All groups share one centre, and each spreads out both ways along 13 directions, with some noise.
In the rows, zero is written as 128.
Known rows, each followed by its group:
[145  81  87  89 102 145 125 127 117 123  89  85 137 122  70 163 199] => B
[151 101  99 141 130  84 138 137 122 164 132 103 101 113  78 103 131] => W
[131 124 110  96 150 107 150 129 162 137 135 164 179 140 137 141 146] => Q
[102 146 141  59 138 133 196 105 145 153 116 171 131  80 194 102  99] => B
[137 103 109 123 136 117 120 127 142 130  98 143 165 176  88 133 144] => B
[132 121 141  75 143 138  97 125 193 114 132  98 174 111 104 160 130] => Q
[158 146 118 106 153 124 156 145 171 155 155  77 111 127  92  69 152] => W
[122 155 125 167 121 126 134 143 147  98 194 140 118 195 115  74 131] => W
[ 74 179 149 170 142 128 112 115  73 136  81 162 190 137 109 128 108] => C
[105  99  84 108 116 159 175 117 136 158  72 123 153 140 114 117 119] => B
[158  96 128 116 159 146 120 134 176 138 166 134 142  70 138 111 123] => W
[ 54 134 189  90  92 162 157 159 112  62 141  91 113 159 144 163 109] => B
[157  98 180 118 134 123 178 134  94 135 142  88  76  79 113 132  85] => C
[ 77 133  93 104  88 115 169 119 112 103 161 175 123 150 158 162 141] => Q
[175 109 111 144 128 122 154  87 143 142 197 145 127  61 137 140  90] => W
[ 94 165 180  76 106 123  87  93 116  88  88 146 134 163 193 145 114] => W
[137 130 131  73 150 117  83 103 163 166  82 119 121  68  70 140 141] => W
[116 112 197  75 116 176  81 120 110 105  88  91 182 140 128 167 125] => Q
[168 123 119 161 130  94 108 131 157  79 148 141 164 150  93  76 148] => W
[114 138 108  88 125 102 166  78  70  90 144 184 190 191 139 124 144] => Q
[155  92 136 133 130 123 106 139 110  88  98  69 137 120  94 135 150] => B
[156 157 184 113 167  72  95 132 139  97 184 170 147 128 127 143 133] => B
[ 81 157 166 147 100 206 113 118 189 166  94 143 153 161 126 131  63] => C
[128 137 168 101  94 168 123 116 140 154  86 107 139  79  85 185 134] => Q
[148 137 132 101 115  74  92 105 106 135  98 131 107 117  89 122 162] => W
[113  66  78 123  98 182 100 119 109 144  86  98 152 141  68 106 153] => B
[150 153 164 116 139 128 100 142 125  92 167  82 159 149 125 117 168] => B
[157 144 203 146 127 133 152 125  70  52 147 108 142 117 102  96 133] => C
[127 110 142 116 146 132 112 109 125 150 107 117  98 167 142  63  63] => Q
[143 178 207 111  93 135 143 112 114  92 159  72 114 103 156 107 120] => C
[147 153 153 124 109 124 130 122 128 104  98 109 130 120  89 124 157] => Q
[ 78 148 138 160 134 124 172 146 151 120 163 166 118 145 140  91  74] => B
[ 92 111 105 105 127 161 123 109 147 132 111 165 159 125 154 176 114] => W
[128 124 146  99 143 157 111 158 138 142 132 155 122 200 158  95 154] => W
[107 100 128 104 139 138 130 138 129 110  98 121 184 168 101 112 135] => B
[ 92 121  80 127 142  78 189 145 124  97 136 118 131 181 119  95 121] => Q
[ 84 168 165 140  79  93 133 143 116  98  96 130 136 133 136 173 126] => Q
[170 110 108 130 148 197 110 111 148 169  72 109 136 118 128  92 136] => Q
[ 91 150 154 109 131 150  97 136 116 110 130 152 122 236 136  92 132] => W
[110 109 139 103  92 115 142 142 157  83  81  97 141 208 114 136 126] => C
[ 93 134 124 129 160 120 115 137 168  96  86 123 169 189 112  89 101] => C
[116 157 114 112 122 107 196 148 113 139 155 163 158 134 128 111 190] => Q
[ 94 147 120 109 132 162 116 107 119 119 165 132 118 190 115 106 113] => W
[ 99 159 152 148  95 122 131  79  96 163 106 180 129 120 126 146  77] => Q
[211 110 168 128 156 178  77 101 143 118 158 171 123 132  63 110 146] => Q
[ 64 103 122  86 106 137 130 137  69 156 133 104 114 122 140 156 117] => B
[157 165 141 113 118 135 191 102 168  82 169 126 137 117 151 143 132] => B
[139 177 137 108 135 138 111 104 110 108  60  92 150 205 132 120 149] => C
[ 55 104  44 121 108 170 174 159 137 142 128 152 151 154 129 115 168] => C
[134 132 170 133 118 111  81 153 192 179 134 106  82  75  99 142 101] => C
[157 110 113 144 102 126 171  98 144  64 119 134 121 149 149 163 105] => B
[103 171 118 103 123 215 142  77 159 158 104 112 129 146 137 102  94] => C
[183  92 135 157 151 159  84 128 112 130 152 168 105 133 109 119 151] => Q
[123 145 163 107 110 122 109 109 100  65 114 139 150 179 123 104 143] => W
[127 144 181  86 158 116 109 158 153 108  82 118 182 181 102 114 151] => B
[ 48 106  69 169 114 110 108 138 166 122 133  79 125 110 127 143  51] => W
[141 198 139 133 141 139 136 104  61 146 109  96 134 174 158 132 143] => C
[ 96 164  91 145 150 135 132 114 124 190 114 123 116 125  92 123 103] => C
[127 120 125 143 157 131 166 115  90 142 138 166 141 184 142 130  75] => C
[127 100 166 107 124 142 170 172 162  92 125 110 154 135 176 109 136] => C

New rows, each followed by its group:
[187 107 131 153 103 124 117 106 150 123  72 116 137 156  62 148 140] => W
[128  98 135 128 152 110 107 127 141 178 105 140 116 123  94 136  85] => W
[ 99 118 102 114 114 111 156  79 143 108 154 162  85 165 132 122  58] => Q
[ 69 174  84 118  98 134 110  82 156 149 121 170 159 153 129 119 116] => C
[144 125 103 135  96 165 126  79 132 140 126 118 138 148 130 137 112] => B
[105 155 107 121 150  91 137  66 100 140 128 183 156 132 120 119  79] => C
[134 170  94 111 178 136 119  93 224 117 191 110 152 129 117  75 100] => W
[ 98 112 102  77 139 123 121 113 128 102 116  65 204 108  89 169 139] => Q
[129 133 174  86  87 167 194 120 137 120  96 114 106 146  73 130 126] => Q
[131 110 155  88 114 183 100  93 144  88 104 134 162 130 170 153 118] => W
[114 152 183 131  92 201 152 158 159  82 131 147 142 150 197 164 142] => W
[ 89  91 120  58 172  69 138 158 117 111 130 182 141 141 182 125 156] => B
[134 118 117 126 116  91 158 127  56 144  89 112  54 148 121 113 146] => Q
[107 147 130 115 104  86 113 121  77 123 126 116 128 196 115 188 129] => B
[135 149 139 131 142 142 136 118 167 155 195 140 148  94 129 111  91] => B
[132 162 148  76 121 119 150 146 153 157 158 151 131 160 183  57 176] => Q
[144  79  81 128 144 156 138 108 134 163 171 103 111 114  83 114 100] => W
[140 130 160 147 147  87 126 109 132 119  85 174 127 141 160 103  72] => B
[126 130 145 108 131 111 130 108 107  95 160 135 152 135  84 137 135] => Q
[134 101 140 129 164 171 204 163 140 122 112 105 149 148 107  99 123] => C
[135 148 165 125 111 165 121 133 173  90 149 132 172 115  92 138 145] => Q
[160 156 167 107  85 130  83 113 116 138 114  76  74 138 111 154 152] => C
[113 162 125 117 121  32 151 121 129 143 162 153  99 116 113 112 122] => Q
[ 97 143 112 109 132  90  91 166 125  98 132 145 128 159  76  55 215] => W
[160  64 126  86 147 107 173 143 167 129 122 155 132 175 150 135 124] => C
[121 141 154  38 138 108 137 101 114 125  70 180 133 123 127 107 168] => B
[133 123 190 107  91 198 165 138 148 134 105 190 111 158 129 171 131] => Q
[125 110  83 102 141 111 110 137 125  89 166  87 122 139 142  85 158] => Q
[110 125 183  65 143 139 107 132 106  87  94 129 185 155  94 106 160] => B
[107 126 114 105 126  87  98 143  71 114  91 103 179 121 152 196 183] => Q
[ 63 124 116 136 113 115 101 150 161  51 134  89 164 118 171  99 112] => W
[105  66  98 124 117 169 130 133 128 114 102 108 135 122 170  91 105] => B
[130 131 173  82 148 158 132 126 123 132 128 138 134 106 121 112 142] => W
[103 162 143 130 105  74 122 165  90 126 133 129 163 101 139 160 195] => Q
[130 128 148 109 154 118 118 170 157 110 118 109 135 145 135 101 158] => B
[102 171 109 155  89 180 162 130 135 122 224 133  88 110 122 144 133] => W
[154 104 176 119 101 154 125 177 123 132 125  80  84 123 138 149 158] => C
[131  94 128  97 133 162  83 158  94 129 132  89 117 159 192  78 171] => Q
[103 156 131 134 129  66 135 184 143 130 145 145 147 137 155 136 153] => Q
[141 174 162 134 135 103 154 108 122 133 108 135 168 146 118 126 111] => C
[137 111 175  86 112 134 134 164 152 116  71  71 121 114 151 141 159] => C
[167 112 158 117 151 109 133 137 121 198  97 142  97 143  59 117 121] => W
[114 152 179 122 147 181 130 134 188 113 138 125 157 103 131 130  95] => W
[123  93 119 122 156 122 132 158 146 150 153 112  79 145 118  85 103] => Q
[150 109 122  76 129 129 136 110 142 125 167  93  82 128  90  81 137] => Q
[144 110 163  62 141 116 111 122 137 128  66 112 147 113 144 124 150] => W
[ 61  91 153  82 121 154 144 190 124  78 104  96 124 140 142 118 145] => B
[159 148 153 118 129 174 156 100 156 123 175 147 135 118 130  95 126] => C
[143 188 174  75 148 131 147 103 119 135 126 182 141 209 114 101 149] => W
